The groups are shells around one centre, one inside the other: the same stretched ball of 6 dimensions in 7 sizes.
(in the rows, 128 means zero)
Some rows, each with its group after it:
[140 164 124 183 110 123  89 121 161 158 148 129  84]  q_446
[199 122 114 144 110 117 131 102 158 145 134  89 199]  q_871
[123 127 124 137 127 162 121 181 156 117  82 181 139]  q_279
[113 151 122 151 118 111 123 104 126 153 181  82  67]  q_333
[ 99 134 158 120 127 115  91 106 101 144 125 151  79]  q_279
[ 97  90 161  53 151 121 139 112  72 110 103 152 155]  q_954
[146 122 126 144 108 152 112 159 151 132  81 153 144]  q_871
[ 58 126 135  98 159 158 141 184 124 104 111 191 100]  q_446
[122 133 124 134 133 156 120 173 167 130 105 177 145]  q_446
[ 79 131 162 105 126 143  83 147 141 171 118 180  89]  q_954
[156 164 125 198 102 120  81 115 150 145 126 134  85]  q_983
[206 131 120 165  98 103 112  80 138 145 130  81 167]  q_983
[154 111 138 102 141  99 139  80  95 115 135 109 174]  q_983
[120 117 154 107 134 119 108 110  96 120 100 159 129]  q_983
[157 152 142 173  95 108  69  90 142 174 136 118  92]  q_983
[154 142 136 159 125 129  92 129 144 123  95 176 140]  q_333
[143 118 134 111 143 125 130 123 129 117 114 152 176]  q_446
[147 140 107 172 113 139 131 145 138 110 112 120 112]  q_199
[140 123 142 139  97 101 109  77  78 138 124  78  81]  q_333
[ 76 116 150  77 146 158 118 172 156 157 121 186 139]  q_871
[103  93 160  61 140 134 125 129 103 133  97 160 161]  q_199
[196 149 101 204  86 107 118  90 135 135 141  57 110]  q_871
[174 102 146 107 104  84 123  46  76 144 134  57 154]  q_279
[109 113 134  82 159 117 157 114 104 111 149 126 155]  q_983
[ 81 115 150  81 161 156 123 174 137 118  95 215 150]  q_954
[ 95 119 136 103 146 163 126 185 149 118  89 200 146]  q_199
[ 62 118 135  79 172 162 150 190 135 101 110 206 139]  q_983
[120 111 108 100 148 129 184 133 113 100 150  93 155]  q_279
[ 54 122 158  85 150 145 114 157 111 130 113 190  87]  q_279
[100 156 152 151 119 121  73 117 131 162 136 160  57]  q_871
[138 108 142  93 140 124 130 118 121 125 114 146 181]  q_446
[124 147 122 156 136 115 128 114 109 103 138 128  92]  q_446
[ 93 140 120 154 113 155 122 171 134 127 112 139  61]  q_333
[169 122 130 132 100 117 111  99 149 174 142  85 156]  q_199
[158 101 150  95 132 112 121  95 102 121  98 139 189]  q_871
[185 112 143 139  74 100  96  65 105 171 117  57 131]  q_333
[100  97 129  67 164 139 175 148 102  89 116 146 174]  q_199
[141 163 102 183 126 137 122 149 175 132 150 133 110]  q_446
[158 154 116 193  85 131  92 127 163 165 131 102  87]  q_954
[163 132  93 145 138 119 171 120 140 104 160  83 167]  q_279
[114 108 127  74 163 121 171 120 114 112 157 117 177]  q_871
[132 186 113 220 110 127  84 135 166 143 148 142  45]  q_333
[140  91 138  82 130 105 157  86  68 107 121  83 160]  q_279
[173 123 113 134 140 126 147 126 144 102 118 134 200]  q_954
[ 73  85 153  41 161 138 160 143  77  97 100 160 152]  q_954
[ 96 123 136 104 124 138 126 139 137 160 146 120 109]  q_199
[122 152 114 159 140 115 136 117 116 103 153 120  91]  q_199
[133 175 118 201 102 140  78 148 190 173 146 143  68]  q_333
[ 59 123 126  93 152 176 147 208 158 125 119 185 117]  q_954

New rows. What belongs after each?
[ 99 116 144  92 126 138 121 138 137 163 137 131 125]  q_446
[142 121 121 115 153 125 151 128 126  98 125 142 177]  q_446
[141 140  98 157 118 139 149 147 161 133 152  93 125]  q_279
[144 155 123 167 126 135  99 142 175 145 130 162 130]  q_983
[174 120 131 143  98  97 118  69  98 141 132  65 129]  q_446
[177 118 144 141  75  93  94  55 103 180 137  46 113]  q_871
[122 145 150 144 121 128  76 125 146 158 117 173 104]  q_279
[110 158 115 159 140 127 127 137 143 124 159 136  87]  q_446
[129 100 143  74 140 120 141 109 115 137 133 120 179]  q_446
[148 134 119 147 139 110 140 105 102  89 126 122 133]  q_199
[ 97 138 117 128 167 142 151 164 126  78 121 180 125]  q_199
[169 133 145 154  85 112  76  89 141 182 123 103 121]  q_983
[ 72 145 134 146 129 172 101 201 154 126  87 208  68]  q_333
[150 146 133 174  91 118  86 105 131 157 123 108  82]  q_199
[104 161 111 161 147 142 128 161 163 121 152 161  97]  q_199
[ 95 133 131 130 120 133 125 135 115 136 136 117  73]  q_199
[161 107 144 106 105  80 128  41  72 151 157  38 132]  q_871
[161 156 110 192 129 122 118 128 132  88 109 151 118]  q_333
[114 110 141 105 122 112 136  98  73 118 124  96 102]  q_279
[ 92 122 121 101 152 134 163 143 115 109 149 124 121]  q_446
[102 158 124 171 113 155  95 172 168 151 121 163  65]  q_279
[151 121 120 112 136 101 155  85 115 130 172  72 160]  q_279
[185 111 122 129 114 110 138  91 120 126 124  84 183]  q_446
[ 45 106 165  53 164 143 128 155  92 117 106 198 110]  q_333
[151 141  99 160 136 117 159 119 124  93 149  97 131]  q_446
[102 174  96 190 147 152 134 183 168  98 141 170  75]  q_954
[101 112 157  78 142 100 126  81  79 138 151 113 118]  q_871
[107 108 145  94 124 152 117 157 139 147  97 160 143]  q_446
[179 152 119 193  93 122  89 114 161 153 121 116 117]  q_983
[118 136 143 137 105 133  89 129 148 176 131 131  94]  q_446
[ 83 114 120  83 176 154 175 179 128  83 121 177 160]  q_983
[ 73 142 137 131 125 131 117 136 110 139 144 127  43]  q_333
[124 170 120 186 138 139  97 156 165 117 122 191  95]  q_871
[151 126 103 132 146 133 164 140 143  97 133 124 177]  q_446
[172 144 132 180  84 110  83  90 131 161 123  95  97]  q_983
[181 144 101 185  96 138 118 138 177 147 127 100 141]  q_871
[156 122 142 137  90 108 100  83 112 166 128  80 112]  q_446
[150 121 146 131  87 121  90 101 134 184 124  96 119]  q_983
[177 146 124 183 100 119  93 109 142 137 110 124 122]  q_983
[150 146 116 164 128 104 131  95 109 107 146 102 108]  q_446
[124 122 123 111 155 152 142 170 158 108 107 183 181]  q_279
[127 162  91 193 136 158 138 188 170  89 116 166 104]  q_954
[ 88 140 132 118 158 141 127 158 141 117 132 183 116]  q_446
[104 101 153  83 111 131 118 119 106 162 119 110 116]  q_983
[158 155  97 180 135 130 138 140 161 106 141 130 139]  q_446
[101 114 165  86 115 120  95 104 116 183 136 123 109]  q_279
[140 135 125 137 112 109 125  94 131 161 171  73 112]  q_199
[ 88 106 138  83 149 174 134 199 150 117  78 208 162]  q_871
[147 113 136 122  98 116 120  96 112 158 131  75 123]  q_446
[105 150 106 141 155 133 155 148 145 109 168 131 111]  q_279
[168 118 118 135 133 139 135 144 144 101  89 155 194]  q_333
